There are 8 hidden switches. A switch that is on adds its own fixed numbers to the row, and there is some noise. The rows also spread widely along 13 directions, which tell nothing about the answers.
In the rows, zero is written as 128.
Known rows, each followed by its switches (1 for on, 0 for off):
[182 123 179 116  70 132 100 104 129 120  85  78 136 123 131 169 146 114
 138 164 137 200 132 105 145 159 119 155  75 153 164 127 118 134 119 121
 147 171 163 123 151] -> 0 1 0 1 1 1 1 0
[ 84 106 100 115 116  97  81 149 131  66 113 137 133 158  98 140 108  68
  94  58 178  96 139 169 143  95  92 112 168  89 146 114  99  99  96 116
 156 129 123 171 135] -> 1 1 1 1 1 1 0 0
[150 108 137 108 125 148 179 117 126 167 157  45 136 150 133 168 149  93
 132 110 118 158 136  96 133 110 102 160 111  95 127 169  65 160 117 119
 188 129 123 120  88] -> 1 1 0 1 0 0 0 1
[101  90 194 110 154 147 166  51 178 113 132 128 120 146 129 109 126 109
 132 125 142 112 126  87  88  75 138 141 153 128  43 156 120 178 167 164
 203 111 147  68  44] -> 0 0 1 0 1 1 0 1
[148 125 111 111 145 138 137 115  77 112 135  83 109 155 113 166  84  96
 125 128 110 177 141  73 154 135 126 160 140 103 123 114 105 134  98  79
 139 110 109 117 131] -> 0 1 1 1 1 1 0 0
[143  78 161 158 113 154 161  91  88 170 130  73  81 154 113 124 124  77
 157 167 126 145 140  96 104 167 110 130 112 131  73  94 140 121 159  56
 178 174 129 151  20] -> 0 1 1 0 1 0 1 1
[125 112 119 109 119 128 111 108 134 119 116 133 109 126 101 132 127  67
  54  62 163 137 101 143 130 111 113  81 105 115 135 117 131 125 148 131
 131 123 120 116 179] -> 0 0 0 0 1 0 1 1
[168 112  95 132 115 144 154 130  81 139 143  73 138 129  99 165  92 114
 122  88 125 149 109 108 150 136  88 129 135  83 108 128  88 118 130 106
 182 149  87 129  86] -> 0 0 1 1 1 1 0 1
[117  97 163 121 129 152 137 195 113 145 145  89 131 130 108 132 102  88
 150 120 120 134 124 100 165 149  28 148 111  90 150 147  97 103 155 123
 172 135  88 120  69] -> 1 1 1 0 1 1 0 1
[108 112 123 118 137 115 107  68 112  95  98 124 116 130  79 107  85  86
  97  57 157 119  63 138 119 150 121 101 106 145  89  56 159  75 142 122
 174 151 152 152 174] -> 0 0 1 0 0 0 1 0
[146 121 127 121  96 116 126 116 121  99 146 123 144 134 112 146 137  93
 129 123 136 141 141 140 160 103 115 124 144  88 116 155  85 160  90 137
 146 137  93 117  93] -> 0 0 1 0 1 0 1 1
[123 105 106 105 132 119 161  74 113 102 164  97 141 156  90 139 120  70
 129  64 145 102 116 148 125  99 125 133 151  75  69 141  67 142  65 117
 188 126 114 160  96] -> 0 1 0 1 1 0 1 1
[189 123 179 120  75 159 148 148 123 156 108  65 111 120 110 138 155  93
 136 172 110 193 129  97 149 174  71 133  78 133 153 122 125 141 163  93
 126 151 106 131 111] -> 0 1 0 0 1 1 1 0
[108  95 186 110  94 107 118  96 172 114 128 133 119 152 133 113 147  44
 121 138 137 127 160 136 124 121 127 112 121 126  92 164 104 201 101 163
 111 127 124 153  67] -> 1 0 1 0 0 0 0 0
[193 115 120 124 110 152 151 108  75 119 129 101 111 126  83 148  96 122
 108 119 103 161  87  87 138 165 105 114  98 119  97  82 147 106 175 108
 143 158  94 107 120] -> 0 1 1 1 1 0 0 0
[150 110 123  28 131 111  97 165 115  53 103 120 162 122 113 172 146 133
 107  69 128 115 134 104 147 107 100 155 146 113 193 128  81 130 133 139
 157 133 133 121 164] -> 0 0 0 1 1 1 0 0
[152 132  97 103 113 126 148  97 122  98 158 102 128 141 105 165 100  82
 100  76 120 154 104 116 156 100 120 122 127  77 106 138  87 159  91 140
 149 100  92 100 153] -> 1 1 1 0 1 1 0 0
[134 101 125 107 162 124 103 164  71 118 136 120 123 137 110 141  39  81
  97  93 120 158 134  77 183 168  86 134 134 106 139 137 103 115 122 120
  95 104  92 131 137] -> 0 0 0 1 1 0 1 0
[140 127 166 142 135 157 158  79 138 115 130 107 113 145 124 154 128 137
 153 179 110 167 123  77 131  91 135 155 129 117 100 120 143 143 162 120
 178 128 131  37  91] -> 1 1 1 1 1 1 0 0
[103 107 179  96 148 175 184 114 169 161 126  92 116 127  88 107 192  82
 117 103 134 113  81 134  93 101  76 116  77 110 127 123 148 116 195 129
 181 129 125 101 128] -> 0 1 0 1 0 0 0 1
[154 115 137 133 146 155 166 104  95 110 143 105 101 152 115 146 106 127
 144 176 114 151 160  67 136 108 132 153 175 100  83 113 119 146 151  60
 161 118 110  91  36] -> 0 1 0 1 1 1 1 1
[126 130 146 143 132 149 123  62 136 152  94  83  86 156 137 147 137  84
  72 132 165 209 134  90 115 114 161 135  93 163 137 107 153 128 132  89
 146 119 176  99 188] -> 0 1 0 1 0 0 0 1
[156 166 154 132 103 140 146  97 133  61 129 130 147 142  78 105 136 131
 143 160 127 162 119 120 163 109 119 142 143 120  93 121 117 132 109 131
 155 132 100 103 109] -> 0 1 1 1 0 0 0 1
[175 122 138 121  84 125 164  98 152  93 140 105 150 133 113 145 166 143
 142 131 123 130 118 130 130  89 109 129 147 107  94 127 101 143 163 145
 203 162 111  97  69] -> 1 1 1 0 0 0 1 0
[137  99 122 129 130 130 167  33  92 124 135  78  99 163 120 144 137  97
 143 125 134 140 138  95 104 113 179 149 150 131  72  96 112 157  93  66
 192 145 154 133  76] -> 0 0 0 0 1 0 0 1
[119  91 165 157 136 134 153  46 164 146 134 108 107 151 152 145 133 105
 124 143 150 139 137 109  90  82 154 125 143 126  55 133 143 152 163 141
 191 143 150  76  65] -> 0 1 1 0 0 0 1 0

New rows, each followed by its switches (1 for on, 0 for off):
[158 103 169 111 120 145 144 151  99 150 128  67 142 122 118 156 145 113
 169 143 103 155 119 101 145 166  81 159  80 121 157 124 120 107 140 117
 160 169 121 133 104] -> 0 1 0 1 0 0 0 0
[148 144 165 147  73 138 124  89 151 137  94  61 118 160 131 137 185  91
 115 159 168 211 162 117 136 108 125 156 115 161 166 139 109 140 102  95
 174 145 156 123 151] -> 0 1 1 0 1 0 0 1
[131  70 162  99 105 126 121 136 151 150 122 104 103 152 139 154 145  46
  76 101 147 137 158 119 113 125 102 110 101 115 139 166 104 171 143 141
 113 130 128 148 102] -> 1 1 0 1 1 0 0 0
[ 90  97 172  86 157 138 160 113 123 131 144  84 114 164  89 100 110  41
 155 112 115 119 118 105 132 146  82 159 113 111  95 137  88 134 109 107
 163 106 126 159  95] -> 1 1 1 1 1 0 1 0
[ 91 113 197 130 132 166 168  79 136 148 119  98 100 138  69  87 174  62
 172 160 115 125  76 142 104 139  97 124  63 125 101  81 182 105 148  98
 161 148 127 120 119] -> 0 1 1 1 1 0 0 0
[195 122 103  99 107 141 148 101 130 119 134 104 113 124 120 179 114 109
  59  89 125 172 110  95 131 106 122 103 120  99 106 130 113 159 174 135
 144 119  97  72 148] -> 0 1 1 0 1 1 1 0
[139  98 123 155 113 130 151  81 109 156 161 111 112 131 113 151  92  72
 125 112 114 140  94 127 139 128 119  96 101  82  71 130 128 146 132 137
 146 140  90  95  88] -> 1 0 1 0 1 0 1 0
[ 80 102 192 186 142 161 157 130 118 155 152 127  95 148 104  96 129  70
 180 200 122 130 141 125 140 125  88 127 124  95  94 119 169 115 139  94
 142 135  85  95  32] -> 0 1 1 0 1 0 0 1
[137 109 163 163 116 151 133  95 160 162 103  79  90 161 158 146 137  97
  90 175 167 191 187  84 108 102 132 135 152 143 106 145 122 159 172  84
 162 125 152 105  62] -> 0 1 1 1 0 1 1 1
[134  78 163 127 115 149 140 152 124 189 132  80 104 133 131 139 127  69
 108 123 133 154 132  96 133 148  63 121  92 118 141 152 111 135 183 119
 157 143 114 116  78] -> 1 0 1 0 1 0 1 1
[122  96 115 104 140 124 145  81 122  95 140 120 123 147 114 170 154 114
 128  91 133  96 110 132 105  72 147 129 133  93 115 105 127 125 133 121
 193 146 142  88 122] -> 1 1 0 1 1 0 0 0
[143 107 159 144  88 138 155  83 169 183 125  57 110 156 156 160 180  68
  98 134 154 185 160 122 106  92 125 127 112 125 127 171 106 176 127 128
 162 133 131 111 119] -> 0 1 1 0 1 0 0 0
[144 108  99 154 128 132 156 146  93 117 167 115 161 128 100 159 120 145
 146 107 130 107 125 138 159  85  89 123 176  56 112 141  97 108 134 126
 188 153  65  94  50] -> 0 0 0 1 1 0 0 1
[114  59 190 123 141 121 107 119 127  95 134 161 110 136 151 155  94 116
 168 174 119 104 155  88 127 124 129 139 137 111  89 126 145 147 163 142
 147 152 141  78  19] -> 1 1 0 0 1 1 1 0
[148 114 192 185  69 123  80 114 118 119  93 123 134 132 108 107  96  97
 136 176 165 175 142 131 168 177  99 119 109 155 116 135 130 118 113 130
 120 177 130 157  77] -> 0 0 0 1 1 0 1 1
[134 142 135 161  91 101 105 111 131  89 102  82 158 154 126 140 127 135
 135 117 170 173 145 129 166 112 111 158 157 149 157 118  95  92  96 115
 199 158 155 141 143] -> 1 1 0 0 0 0 0 0
[114  79 155 154 117 136 126 102 147 212 126  76 114 131 163 167 143  65
  90  99 166 160 133 132 110 117 116 105  80 116 134 164 127 145 137 148
 157 148 145 116 119] -> 0 0 0 0 0 0 0 1
[119 110  68 126 138 111 117 118  89  88 145 125 103 153 130 193 106 102
 113 103 131 128 144 118 143  79 142 125 170  71 135  92 123 123 107  82
 161 124 108  92 122] -> 1 1 1 0 1 1 0 0
[142  84 181 118  86  95  73 114 143  50 126 184 152 135 121 140 111 100
 141 147 148 105 160 148 141 124 125 118 145 112  83 159 110 159 105 193
 120 167 117 132  49] -> 0 1 1 1 1 0 1 0
[159 122 114 113 102 112 140 126 149  86 153 125 148 149 121 158 125 110
 100 108 133 132 152 129 151  80 109 121 175  81  98 169  71 166 127 157
 153 123  91 111  78] -> 1 1 1 1 0 0 1 0
[126  89 138 187 110 128 119 118 124 166 123  95 107 145 146 164 111 102
 106 122 162 159 138 120 132 116 105 114 122 120 134 129 143 102 160 121
 168 157 128  99 103] -> 1 1 0 0 1 0 0 0
[129 129 116 133 146 150 171 111 104 146 130  55 111 144 102 143 121  99
 133 106 129 162 108 104 140 119  99 148 133 105 133  91 121  93 140  55
 196 120 121 113 145] -> 0 1 0 0 1 1 1 0
[154 107 159 139 125 166 193  55 126 129 124  95  85 143 100 114 130 114
 132 154 115 141 104  81  92 123 137 121 129 133  47  75 161 143 188  79
 175 136 126  99  66] -> 0 1 0 0 1 1 0 0
[ 79  86 140  79 176 128 145 127 153 155 152 114 115 142 141 161 155  56
 109  99 120 111 149 127 114  73 120 126 129  72 128 168 111 174 131 140
 134  93 110  92 112] -> 0 0 1 1 0 0 1 0
[116 121 181 206  94 141 103 124 143 143  95 123 111 142 108 110 120  96
 115 172 168 174 132 141 143 136  89 104 110 138 129 115 175  89 163 123
 131 158 114 113 110] -> 0 1 1 1 1 0 0 0
[126 138 153 132 123 120 107 163 103  82 108 121 130 142 112 125 127 129
 144 162 123 164 154  95 189 120  95 157 154 133 191 108 128 104 133  95
 137 126 111  96 133] -> 1 0 0 0 1 0 0 0
[131 103 170 167  97 129 150  94 167 109 120 143 129 135 101  93 142 120
 110 129 160 106 121 145 116  91 104  86 162 120  69 126 144 136 187 155
 163 150  97 110  50] -> 0 0 0 0 1 0 0 0
[ 97 115 194 104 154 149 118 147 133 120 124 127  99 149 121 108 125  63
 111 153 131 168 156  82 154 130 100 148 110 130 159 146 136 141 128 116
  97  86 118  95 142] -> 0 1 0 0 1 0 0 1
[147 138 150 140 128 147 169  83 112 101 127 104 125 143  76  92 122 123
 150 159 118 146 116  98 141 128 117 141 155 129  66  98 123 124 147  86
 177 137 111 123  61] -> 0 0 1 1 0 0 1 1
[118  90 138 137 147 135 120 143 123 153 132 110  98 150 157 180 126  97
 110 156 126 154 171  92 132  99 119 134 134 101 144 139 138 135 172 107
 138 129 124  72  85] -> 1 1 1 1 0 0 1 0
[116 120 177 123 117 146 157  73 181 122 136 134 106 143 113 124 163  68
 132 175 121 136 134 137 110  89 139 108 120  92  65 139 142 192 134 134
 121 111 108  93  75] -> 0 1 1 1 0 1 1 0
[138 115 161 154  74 126 114  87 153  76 105 148 123 130  99 121 133 118
 132 142 151 126 103 144 125 113 115 101 122 130  91  90 157 117 162 144
 173 172 129 105  89] -> 1 1 1 0 1 1 0 0
[131  85 172 148 108 124 118  70 125 147 118  93 130 140 147 154 143 100
 157 152 146 145 150 122 114 131 152 141 106 135 103 137 121 151 102 126
 167 180 164 136  61] -> 0 0 0 1 0 0 0 1
[155 142 117 109  95 128 135 122 134  90 108 104 126 148  72 109 134  84
  65  76 155 154 116 137 140 119  87 106 139 122 128 115 107 119 137 116
 140 121  97 157 167] -> 0 1 1 1 1 0 0 0
[121 116 144 193 143 131 112  71 107 111 122 125 110 155 129 151  81 135
 137 164 151 170 140  95 141 104 154 143 153 131  91 106 161 101 130 114
 167 145 135  65 104] -> 0 1 1 1 1 0 0 0
[154 157  90 113 113 147 181 100  97  94 134  56 132 161  62 122 134  99
 131  99 133 153 119 119 148 114 101 155 165  99 109 100  72 119  86  48
 200 119 101 167 123] -> 0 1 1 1 1 1 0 1
[109  96 108  54 168 134 146 140  94 118 149 102  83 154 134 174 139  55
 120 119  90 130 167  84 123 114 139 145 135  82 141 109 119 173 107  65
 112  88 107 125 119] -> 0 1 1 0 0 1 0 0
[ 99  90 161  91 136 133 159 100 156 124 142 110 106 161 110 112 137  47
 107  88 133 110 125 117 109 107 103 124 123 109  94 142 106 159 137 138
 157 106 121 132 100] -> 1 1 1 0 1 0 0 0
[146  77 145 123 115 105  84 108 106 120 129 111 121 148 173 197  83  97
 116 118 140 168 162  84 143 135 139 151 113 129 135 155 102 147 104 161
 146 152 149 102 113] -> 1 1 1 0 1 0 0 0
[135  75 197 154 126 135 111 105 139 148 100  97 117 142 144 132  80 117
 124 142 151 157 132  74 118 161  95 142 111 165  90 127 137 103 202 148
 184 168 168 116  57] -> 1 1 1 1 0 0 1 0
[150 116 151 138  93 118 110  70 178  95 120 156 134 131 139 149 148 121
  72 115 175 150 140 136 128  57 151  97 147 121 104 166 121 175 150 181
 150 130 131  57 119] -> 0 0 0 0 1 0 1 1
[136 112 144 145 138 132 101 164  68 119 136 108 132 122 119 165  60 114
 160 136 111 167 121  92 190 169  87 152 107  99 156 112 134  87 108 116
 130 141 101 102 132] -> 0 1 0 0 1 1 0 0
[113 110 168 109 153 165 172 145  86 147 128  62 111 148  85 117 136  94
 186 149  90 142 105  83 142 161  62 175  94 122 147  91 132  83 156  69
 184 140 120 121 100] -> 1 1 1 1 1 0 0 0
[173 115 151 168  58 124  95  79 137 113  99 105 159 119 123 159 113 138
 120 121 173 168 113 133 137 130 122 119 112 136 103 142 112 123 126 167
 190 192 146 115  99] -> 0 0 1 1 1 1 0 1
[166 114 183 113 124 148 161 102 135 117 150  99 143 140 127 146 141 126
 157 173 114 162 151  79 144 106 121 167 133 110 101 174  90 171 129 142
 164 130 118  73  61] -> 0 1 0 1 1 0 1 1
[138  90 129  89 117 115  82 104 141 107  97 128 115 137 132 162 129  83
  47  64 180 137 134 127 104 115 135 104 108 139 135 126 120 131 148 141
 142 147 170 141 162] -> 0 1 0 1 0 0 1 1
[ 72  60 149 135 137 130 133  63 139 125 122 128  94 146 118 149 149  75
 150 111 154  70 108 156  71  94 145 108 111 100  82  81 166 116 145 105
 191 170 169 125  69] -> 1 1 0 1 1 1 0 0
[182 101 125  57  91 132 139 133 103 118 109  67 121 136 115 183 178  89
 120 110 114 148 143 110 120 142 115 144 102 114 168 113  92 157 117  81
 145 157 133 166 128] -> 0 1 0 1 1 1 0 0
[156 126 183 137  98 143 132 127 154 107 136 124 152 123 128 147 149 145
 133 149 133 163 122 107 160  92  96 141 111 117 147 161 119 133 160 176
 176 145 116  41 107] -> 1 1 0 0 1 0 0 1
[ 86  90 173 206 112 135  72 144 128 147 105 140  92 139 139 135  80  76
 111 153 178 157 142 125 149 140  92 104 107 124 140 114 174  90 152 117
 126 150 134 107  93] -> 1 1 0 0 1 1 0 1
[152 102 153 191 111 128 124  81  85 117 138 110 126 135 129 144  44 133
 175 170 128 161 134  78 166 153 130 147 151 122  62 120 113 129 118 109
 179 164 129 104  15] -> 1 0 0 0 1 1 1 1
[147  75 143 134 142 156 168  79 121 195 133  48 102 153 133 154  90  75
  84  80 143 166 117  75  95 140 107 131 104 126  75 147 109 133 170 130
 184 133 135 124 101] -> 0 1 1 1 1 0 0 0
[ 98 111 138 149 108 100  71  87 160  80 117 176 107 152 126 132  88  60
  57  90 182 144 130 148 137  93 140  84 128 122 109 136 144 138 110 176
 110 114 129 102 166] -> 1 1 1 0 1 0 0 0
[169 135 180 154  68 135  90 129 147 110  96 131 126 128 120 141 128 113
  95 167 143 201 125 113 164 137  97 114  83 147 157 140 147 128 158 165
 110 151 119  78 151] -> 1 1 1 1 1 0 0 0
[113  92 157 147 149 133 101 109  93  99 127 131 118 141 133 154  62 120
 160 150 130 136 137  80 148 146 133 156 130 121 100 104 139 107 124 112
 165 153 155 104  65] -> 1 1 0 1 0 1 0 1
[125 114 184 109 160 149 122  95 136  71 119 157 123 135 121 134 120 160
 140 163 120 135 115  64 127  98 138 159 124 142 108 106 161 114 192 152
 184 137 156  26  96] -> 1 1 1 1 0 0 0 1
[153  70 147 117 106 119 100 129  81 159 121  78 133 129 135 175  95  75
 130 103 130 157 132 107 138 185  99 136  81 123 137 147 101 132 106 143
 134 173 130 161 105] -> 0 0 1 1 1 0 0 0
[114 101 141 101 118 120 127  93 131  58 117 137 147 131  69 116 126 106
 143  76 152  70  84 162 114 116 105 117 134 105  85  88 126  97 124 134
 191 161 132 158 103] -> 0 1 0 1 1 1 0 0
[145 106 120 151  85 145 179  70 141 161 151  69 123 148  93 137 138  55
 123 100 155 132 109 162 108 113 103 102 124  76  51 144  85 155 107 104
 188 149 103 167  59] -> 0 1 1 1 1 1 1 1
[140 118 196 192  76 157 109 141 148 132 113 142 121 119 104 121 123 113
 146 200 145 163 120 136 157 136  68 106  94 112 118 129 163 109 185 139
 142 169 104  78  54] -> 1 1 1 1 1 1 1 1
[133 134 134 113 103 148 180  75 142 138 119  84  87 153  94 119 195  71
 109 133 118 154 114 123 112  96 127 115 109 124 127  94 138 159 148  76
 156 117 118 106 141] -> 1 0 1 0 1 0 0 0
[134  92 111 133 178 158 161 118  87 199 153  52  88 165 154 187  88  80
  90 117 129 192 166  51 130 116 121 158 137  96 123 159  97 142 143  75
 161  97 117  81 104] -> 0 1 1 1 1 0 1 1
[176 126 160 119 110 153 156  95 106 158 118  59 133 118 104 154 148 118
 157 152 102 188  94  98 143 152 104 153  73 131 138 119 127 121 149 112
 175 163 128  91 138] -> 0 0 1 1 1 0 1 0
[170 127 110 130 121 146 176 111  93  94 127  87 131 135  85 141 135 157
 158 138 108 125 113 106 129 123 112 137 161 102  92  65 129 100 164  64
 196 163 107 127  64] -> 0 1 0 1 0 1 0 0
[175 123  98 138 127 128 130 109  31  99 136  91 119 131  96 160  80 132
 170 143  93 159 108  89 166 179 127 150 122 116 111  50 137  79 111  61
 166 175 112 134 110] -> 0 1 1 0 0 0 1 0
[158  83 111 162  92 120 128  76  99 107 159 155 109 136 119 171 116 103
 146 158 121 107 133 143 123 117 157  90 129  75  44 109 140 154 126 122
 145 186 105 111   8] -> 1 1 1 1 0 0 1 1
